The same things were measured in two ways. Each way mixes the same 8 hidden numbers, adds some noise and spreads widely along 6 directions of its own, which tell nothing about the thing.
Some things both ways: the first way, then the second way.
[  3,   5,  -1,  17, -11, -10,  -3, -11,  -3, -14,  -9,  -1,  -7,  -9,  -8,
 -18,  -3,   2,  -9,   0,  10,   6,  -9,  -4, -13, -12]
[ 20,  19,  -3,   0,  -3,   0,   2,  11, -23,  19,  16,  -9,  -8,  -2, -26,
   7]

[  2,  -3,  -1,  -5,   8,   5,   7,  -1,  -3,  21,  10,   6,   1,  25,  -9,
  14,  17,  -6,  17, -12,  -7,   0,   0,  19,  14,  -4]
[ 12, -11,   9, -30,   9,   5,  -8,   0,  17,   5, -28, -12,  -3, -10,  -2,
  15]

[  1,  -4,   4,  -1,   5,   7, -27,  -5,   2,  27, -27, -19,   6,   6,  -4,
  -7,  -2, -17,   5, -20,   6,  12,  20,   0,  15,  -7]
[  0,  -3,  -2,  -9, -21,  15,  13,   2,  -9,  12,  -7,   4, -23,   4, -22,
 -14]

[ -4,   2,   6,   3, -13,  29, -15,   9,  17,   6, -33, -17,  11, -20,  -9,
  -1, -17, -10,  -1,  11,  22,  14,   5, -20, -15,  13]
[  5,   4, -11,  -8,  -2,  11,   2,  10,  -4,   9,   3, -16,   3,  -6, -11,
  -1]

[-19,   3,   3,   8,  10, -22,   9,   6,  -8,   0,  13,  19,   7,  -2,  -9,
 -13,  -4,  -9, -11,  -9, -15, -15,  14,  23,   3, -11]
[  8,  24, -19, -19,  -8,  -8,  11, -18,   3, -11, -33,   0,  14,  -8,   2,
  -9]

[  9,   0,  -4,  -7,   3, -10, -19, -13, -10,   9,  -5,  -1, -18,  13,  -4,
 -11,  15,   4,  12,  -9,  16,  15,   1, -10,   7, -27]
[ 23,   0, -10,  -7, -15,  24,  -7,  19, -20,  29,  -6,  -7,   1,  10, -59,
   2]

[  6,  11,   7,  17, -10,   8,  -5,  -8,   7,   9, -13,  -2,   3,  -4, -29,
 -15,  -3,  -1,  -8,  -3,  16,  12,  -3,   0,  -8, -14]
[ 13,   5,   7, -12,   8,  13, -25,  36,   3,  15,  10, -14, -14, -13, -26,
  15]

[  0,   9,   3,   8,  -3,  -3,   4, -11,   5,   1,   5,   7,  -1,   3, -16,
  -6,   2,   0, -10,  -2,  -1,   4,  -6,  16,   0,  -8]
[ 31, -10,   2, -18,   1,   7,   7,   7, -30,  46,   7,  -8, -29,   7, -32,
  16]

[-11,  -5,   6,  -5,  -8,   8,  -4,  12,  12,  19, -13,   1,   3, -11, -17,
   2, -10, -19,   7,  -2,   8,   3,   6,   4,  -7,   8]
[  7,   3,  -7, -21,   3, -10,  17,  -7,   9,  -1, -11,  -1, -17,  12,  -6,
  -5]

[ -6,   8,  -7, -14, -11,  -6,  22,  14,  -8,  -3,  11,  28, -31,   4,   1,
   9,   3,   8,  11,  12,  -2,   3, -11, -16,   2,  -3]
[ -5,  -7,   7, -14,  14,   1,   6,   4,  -6,  23,  27,  -3, -23,  21, -18,
  -9]

[ 11,  -2,   1,   5,  -3,  -9,   0,  -3,  -4,   4,  -3,   7,  -1,  -6, -17,
  -9,  -1,  -1,   0,   5,  14,   8,  -2, -16,  -7,  -4]
[ 12,  12, -15, -16, -17,  -5,  -7,   6,  -4,   9,  -8,  15,  -5,   5, -34,
  -6]

[  9,   0, -14, -21,   0,   3,   7,  -8,  -1,  -1,   0,   0, -17,  18,  16,
  18,   9,   5,  18,   7,   9,   6, -11, -13,   4,   8]
[  6,   1,  14, -15,   2,   6,  16, -14, -10,  12,  23,  -8, -17,  11, -11,
   6]

[-16,  -1,  -8,  -8,   3, -12,  18,  12, -11,   4,   2,  25, -10,   3,   1,
   4,  -1, -11,  13,  -3, -11, -11,  12,  -5,   9,  -3]
[ -6,   1,  -4,  -2,  13,  -8,  24, -12,  -6,   4,  32,   2, -23,  21,   1,
 -24]

[-12,  11,   6,  -5,  20,   0,  22,  20,  -4,  -6,   7,  -5,  16,  10,   9,
  -7,  -2,   2,   4,   1,  -6, -13,  11,  -6,   1,   4]
[ 15,  40,  26, -43, -12,  12,   2,  -2,  -3,  -4,  13,   7, -24,   7, -31,
   7]

[-19,   7,  23,   6,   3,  -1,  14,  16,   4,  10,   4,  -6,  14,  -1, -13,
 -19,  -6, -10,  -8, -15, -15,  -4,   9,  12,   2,  -1]
[  6,  19,  22, -43,  -3,  -5, -10,  11,  17,  -4, -19,  11, -27,  -2, -20,
  -8]

[ -7, -13,  -7,   8,  -3,   2, -21,  12, -11,  12, -16,   0,  -5,  -8,  13,
  14,  -8,  -3,   6,  -5,   6,   1,  10,   0,  -1,   2]
[ 10,  -4,  -3,  -3,  -7,   3,   7,  12, -17,  31,   8,   1,  -5,  17, -41,
 -16]

[  9,   3,  -1, -11, -18,  11,  -5,   6,   4, -13, -30, -22, -13,  -9,  15,
  -3,  -2, -15,  13,  11,   4,  15,  -5, -38,  -1,  17]
[  6,  24, -13,   9,  -8, -12,  15, -12, -19,  -4,  15,   7, -11,  15, -22,
 -19]

[-10,   7,  11,  13,  -1,  29,  -6,  11,  -1,  32, -33, -21,   9,  14,   3,
   4,  -1, -19,   5, -26, -23,  10,  23,   5,  30,   6]
[ -6,   1,   3,   7,  28,  -2,  -1,  24,   1,  25,  25,  -6, -16,  -6,   4,
 -11]

[ -8,   8,  -3,  21,  -6,  15, -15, -21,   5,  11, -16,  -5,  -3,   4,  -8,
   4,  -7,  11, -15, -14,  15,  11,  -2,  19,  -2, -16]
[  8,  25,   8,   1,   5,  22, -13,  23,   2,  -4,   8,   0, -21, -14, -18,
  -3]

[ 19,   3,   0, -11,   4,   1,   1,  -9,  -3,   2,  -6, -20,  -7,  23,  12,
   1,  14,   4,  16,  -5,   5,  11,  -9, -17,   8,   1]
[  1,   6,  15, -11, -14,  16,  -3,  10,   0,   4,   0,  -7,  -9,  -9, -19,
   1]

[ -8,   7,   4, -14,  13, -10,  12,  -1,   5,  11,   8,   9,   6,   9, -16,
 -11,  -2, -14,  -3,  -6,  -7,  -5,  14,   8,  12,  -3]
[  6,  11,  -4, -12,   8,  -6,  12, -10,   7, -12,  13,  -1, -17,  12,  -5,
  -6]

[ 11,  -5, -14,   7, -12,  -1,   8, -25,   3,   2, -15,   6,  -5,   7, -15,
   3,   7,  -6,  14,  -2,  17,   7, -12,  -5,  -7,  -5]
[ 14,  11,  -5,  -3,   1,  -5,  -3,  19,   1,   2,   8, -16, -12, -11, -11,
   9]

[-12,   8,   6, -10,   6,  11,   5,  12,   6,  16,   9,  11,   3,   4, -15,
   5,  -2,   3,   0,   2,   7,   0,   7,   6,   0,  -3]
[  1, -14,   1,  -9,   2,  26,  -3,  14,  10,   0,  -2,  -2, -24,   6, -19,
 -15]

[  4,   4,  -5, -24,   9,  -6,   4, -24,  11,  14,   4,   6, -10,  17, -15,
  -3,   4,  -6,   0,  -7,   5,  10,   3,   2,  16,  -7]
[ 22,  18,  -5, -28,  -7,  -4,  10, -11, -13,   9,   9,  15, -31,  26, -39,
   1]

[  3,  -1, -13, -21,   4,   0,  16,  -7,  -1,  13,  10,  13, -16,  23,   0,
  16,   9,  10,  18,  -1,   8,   5,  -7,  -5,   8,  -4]
[ 11,   7,  -6,  -9,  22,  -1,  10, -13,   2,   7,  25,   3, -10,  18,  -5,
   3]

[ -6,  10,   9, -10,  -4,  -1,  14,  13,   4,  -7,   6,   1,  -5,   1,  -5,
  -8,   1,   2,   2,   8,   3,   1,  -6, -10,  -5,   1]
[ -1,   0,   5, -18,  -7,  15,   5,   7,   1,   4,  -9, -14, -10,  -2, -14,
  -4]

[  2, -17,  -9,   5,   5, -10,  -4,   2,  -3,  -3,  -9,   5,  17, -17,  -1,
  -4,  -7, -10,   3,  10,  12,  -6,   9, -11, -17,   9]
[  4,  -4,  17, -23,  -9, -10,   8, -19,  -1,  -3,  20,   2, -10,   5,  -1,
  -8]

Other things, the second way, with their names:
Q_829: [  9,  24, -17,   5,  17, -21,  18, -22, -14,  -2,  21,  21, -37,  29, -14,
 -15]
Q_62: [ 15,  16, -22,  -9,  -6,  -2,  12,   3, -20,  25,  15,   2,  -3,  16, -31,
  -5]
Q_910: [ 15,  15,  28, -27,   4,  -3,  -7, -11,  -6,  15,  16,   6,   3,  10, -26,
  10]
Q_174: [ -8,  -6,   2,  -8, -13,  13,  -1,   4,   7,   0, -18,   2,  -3,  -7, -11,
 -20]
Q_379: [ -3,  13,  12, -11,   9,   3,  10, -34,  17, -18,  -2,  10,   0,  -1,  15,
   1]
Q_671: [  4,   3,   1, -20,  -6,  14, -11,   8,   5,  12,   2,  14, -17,   7, -29,
   1]
Q_859: [-13,  11,  22,   1,  33,  -8,  -6, -12,  18, -13,  49,  30, -36,   5,  23,
 -19]
Q_23: [ 16,   7, -14,  17,   1, -14,   7,  10,   4, -23,   2, -37,   4,  -5, -11,
   6]
Q_470: [  5,   1,  12, -11, -16,  -5, -18,  27,  -8,  18, -13, -20,  11, -14, -35,
   1]
Q_994: [ -6, -19,   7, -27, -29,  28,  25,  -2, -13,  30, -21, -26,  -1, -16,  -1,
   4]
Q_347: [ -1, -15,  11,  -3,  18,  -2, -11,  26,   8,  12,  30, -29,  -9,   1, -13,
   9]
Q_451: [  5,  15,  -7,  10,   1,  15,   4,  -9,   3, -20,   8,  -4,  -1,  -3,  -4,
  -4]
Q_76: [ 27,  27, -20, -12,  21, -11, -10,  -4,   4,  -3,   3,   1,  21,  -3,  -6,
   8]
Q_913: [ 21,  28,  -8,   6, -14,  12,  14,   1, -18,   2,   6,   3, -19,  -4, -22,
   1]
Q_187: [  3, -24,  23, -26,   7,   0,  -8,  22,  -8,  36,  25, -20,  -7,   9, -28,
  -3]
Q_80: [  3,   8, -12,  -5,   9,  -6,  17, -14,   4,  -3,   9,  -5,  -1,   1,  12,
  -3]
Q_748: [  9,  -2, -18,   3,  -9,   7,  18, -11, -17,  15, -11,  -9,   6,  -3,  -7,
  -5]
Q_761: [  9, -17,  -2,  20,  18,   3,  17,  -2, -17,   8,  44, -28,  -2,  14,  -7,
 -15]
Q_774: [  3,  21,  -2, -10,  -2,  -8, -15,  -7,  22, -35, -16,  -6,   9, -10,  -6,
   9]
Q_705: [ 15,  18,  -1, -23,   3,   9,  -1,   0,  -9,  11,   1, -13,  -4,   2, -21,
  13]
Q_212: [  2,  22,  12, -16,  10, -11,  10, -22,  17, -32,   2, -25,   9, -17,  27,
  13]
Q_339: [ 23,   0,   4,  -6,  15,   0, -12,  26,   0,   8,  15,  -9, -17,  14, -39,
  -8]
Q_730: [  9,   8,  23,  -7,   1,   4, -11,  -8,   5,  -8, -10, -10,   5, -17,  -3,
  11]
Q_549: [ 12, -20,  -7,  -5,  -2,   6,   4,  17, -17,  34,  12, -19,  -2,   0, -20,
   0]
Q_103: [ 27,   0,  -9,   0,   2,   1,  16,   4, -30,  29,   2, -29,   1,   4, -25,
   7]
Q_352: [ 25,  -4, -17,  -4,   4,  -7, -11, -16,  -6,   0,  -7,   2,  21,  10, -24,
   1]
Q_434: [  3,   3,   0, -19,  14,   6,  -1,  16,  13,   5,  15,  -9, -12,   6, -11,
  -2]
Q_612: [ 16,  17,  12,   0,  21, -10, -11, -13, -10,   2,  28,   0,   6,  -8,   3,
   6]
Q_799: [ 15, -12,  36, -25,   1,   0,  14, -11, -30,  28,   7, -24, -41,  11, -24,
  15]
Q_603: [  4,   5,  15, -28, -12,   3,  31, -24, -12,  21,   7,   9, -15,  -4,  12,
  -7]
Q_584: [ -3,  12,   8,  -6,   9,   1,  11, -28,   8, -17,   4,   2,   1,   6,   7,
  -9]
Q_659: [ 32,   3, -40,  24,  15,  -3,   0, -12, -12,   1,  -9,  -6,  16,  -8,  -2,
   7]
Q_575: [  5,   6,   3, -11,  -2, -15, -18,  12,  -2,  11,  -2,   4,  -1,   3, -30,
  -6]
Q_958: [  2,  16, -26,   4,  -4,   5,  20,   6,   1,  -9,  -1, -21,   8,  -5,   1,
 -15]
Q_463: [ 19,   8, -12, -13, -12,  -2,   2,  22, -21,  37,   2, -30,  29,   0, -38,
  10]
Q_353: [  3, -15, -13, -20,  -6, -20,  21, -36,  -6,  10, -17,  -5,  24,  10,   6,
 -15]
Q_204: [ 10,  22,  13, -21, -25,   5, -15,  16,  12, -15, -11,  -8,   1, -25, -17,
  10]
Q_348: [  6,   7,  -5,  22,  11,  -2, -10,   6,   5, -16,  21,  14,  -1,  24, -36,
 -37]
Q_195: [ 16,  17,   3, -12,  -8, -10,   5,   0,  -5,   3,   5, -11,   9,  -5, -15,
   5]
Q_933: [ 18,  -9,   9, -21,  -4,  31,   6,  12, -12,  34,   0,  -4, -19,  11, -38,
   2]
Q_587: [ 19,  15,   0, -12,  23,  -2,  -1, -25,  -9,   6,  16,  10,  -5,  11,  -5,
   7]
Q_2: [ 16,  17, -17, -22, -21,  -1,  23, -38, -21,  14, -25,  25,  -4,   5, -11,
  -7]
Q_826: [ 24,  19,  10, -24,  -8, -15,  -6,  -6, -13,   9,  10,   4, -10,  11, -37,
  12]
Q_305: [  2,  10, -31, -11, -16, -12, -18,   4,  18, -17, -44,   8,  22,  -3, -26,
 -15]
Q_977: [ -6,  -4,  -8,   7,  -3,  -6,  14,  -7,   3,  -9,  -1, -26,   3,  -3,   2,
   2]

Some of these things the first way, each followed by its name:
[ -5,  -2,   4,  -8,   2,   3, -11,  15,  -4,   4,  -8,  -8,  -4,   1,  11,
   3,   1,  -6,   7,   0,   1,   2,   8,  -7,   4,   4]  Q_584
[ 17,  -3,   4,  10, -14,   5, -15,  -7,   1, -14, -10, -21,  -7,  -5,  10,
   2,   6,   8,   1,   8,  12,  13, -21,  -6, -11,   8]  Q_730
[ -8,  -2,  -4, -20,  -2,  15, -14, -15,  27,  -7, -11, -15,   4, -15,  11,
   8, -18,  -1, -14,  13,  17,  10,  -3,   3,  -9,  22]  Q_761
[  4,   4,  10, -12,  10, -11,   7,  -1,  -2,   5,  13,  -7,  -3,  16,   0,
 -10,   6,   4,   0,  -6,  -2,   6,  -1,  -3,  10,  -2]  Q_174
[  1,   9,   1,  -3, -27,   9, -18,  -2,   6, -13, -26, -14, -24, -12,   7,
  -6,   4, -20,   3,   6,  -7,  15,  -9,  -4,   4,   3]  Q_799
[ -6,  -4,  -1, -11,   7, -11,   1,   8,  -6,  -6,  14,   8, -11,   1,  14,
   5,  -1,   9,  -2,   6,   0,   0,  -1,  -1,   1,   2]  Q_348
[ 18,   0, -12,  -3,   6, -22,   0, -17,  -9,   1,  12,  21, -13,  10, -17,
  -6,  12,  -3,   2,   3,   6,  -1,  -4,   5,   4, -14]  Q_774
[-12, -12,  -7,  21,  21, -22,  16,  11, -23,   2,  12,  15,  18,   5,  10,
   4,  -2,   5,   5, -12,  -7, -24,  15,  14,  -5,  -2]  Q_603
[  6,   2,   2,  -1,   0, -19,  -3, -12,  10, -10,   1,  -1,   9, -10, -20,
 -18,  -4, -26,  -9,   6,   3,  -8,   1,  16,  -7,   7]  Q_23
[ -2,  -8,   5, -27,  19,  -3,  10,  18,   4,  -2,  15,  -4,  18,   1,  23,
  10,  -4, -17,   0,  11, -27, -12,  15,   3,  15,  36]  Q_353
[ 3,  4,  2, -2,  4, -8, -3, -5, -1, -2,  4, -1, -4,  4, -1, -7,  2, -2,
 -7, -3, -1,  2,  0,  7,  5, -2]  Q_748
[  5,  -4,  -3,  -3,  -4,  -3,  16,   8,  -6,  -6,  -3,   2,   0,   0,  -1,
  -3,   8,  -4,  20,  10,   5,   3,  -5, -21,  -8,   2]  Q_549
[ -8,  12,  12,   5, -29,  -1,  -5,  13,  -2,   3, -25,   5, -22, -22, -23,
 -26,  -6, -21,  -1,   1,  -1,  15,   3, -21,  -1, -14]  Q_829
[-18,   1,  13,   2,  -2,   0,  -3,  15,   4,   6,  -9,  -3,  10,  -9, -13,
 -18,  -1, -17,   4,  -8,  -2,   0,  15,   3,  -3,  -7]  Q_339
[ 12,   6,  -2,  -2,   3,  20, -12, -31,  20,   9,  -1,  -8,  11,   8, -14,
   8,  -1,  -3, -17,   0,   4,  13,  -4,  26,   9,   6]  Q_659
[-12,  -8, -10,  10,  -4,  22,  -3,   4,   1,  12, -20,   3,  12,  -4,   1,
  16,  -3,  -6,  11,   0,   8,   2,   9,   1,  -6,   3]  Q_76
[  6,  -8,  -7,   3,  15, -25,  13,  -6, -14,  -7,  10,   4,   9,  13,   8,
  -4,   9,  -6,   7,  -5,  -7, -16,   4,   5,   1,   1]  Q_195
[ 15,   7,   4,  -7,   6,   3,   6,   1,  -4,  17,   6,   6,  -5,  16, -16,
  -3,   7,   7,   7,   0,  10,  11,  -1, -15,   6,  -7]  Q_671
[ -3,   1,  -2,  14,   1,  15,  17,  17, -15,  13,  -9,  10,   5,   9,   2,
  10,   4,   4,   9,  -3, -11,   0,   7, -13,  10,   1]  Q_859
[ 11,  -2,  -6,  -5,  -8,   0,   5,   3,  -5,   6, -13,   6, -10,   4, -11,
  -2,  10, -16,  21,   5,   5,   7,  -1, -20,   2,  -1]  Q_347
[ -2,   4,  19, -16,  -5,  28,  -3,  17,  15,  10,  -9, -32,   2,   5,   5,
   5,  -1,  10,  14,   3,  22,  19, -10, -19, -11,  13]  Q_933
[ -8,   3,   1,  -1, -26,  -5,   4,  -1,  11, -27,  -1,  -1, -16, -20,   0,
  -8,  -4,   3,  -3,  16,  13,   4, -25,  -7, -26,   3]  Q_103
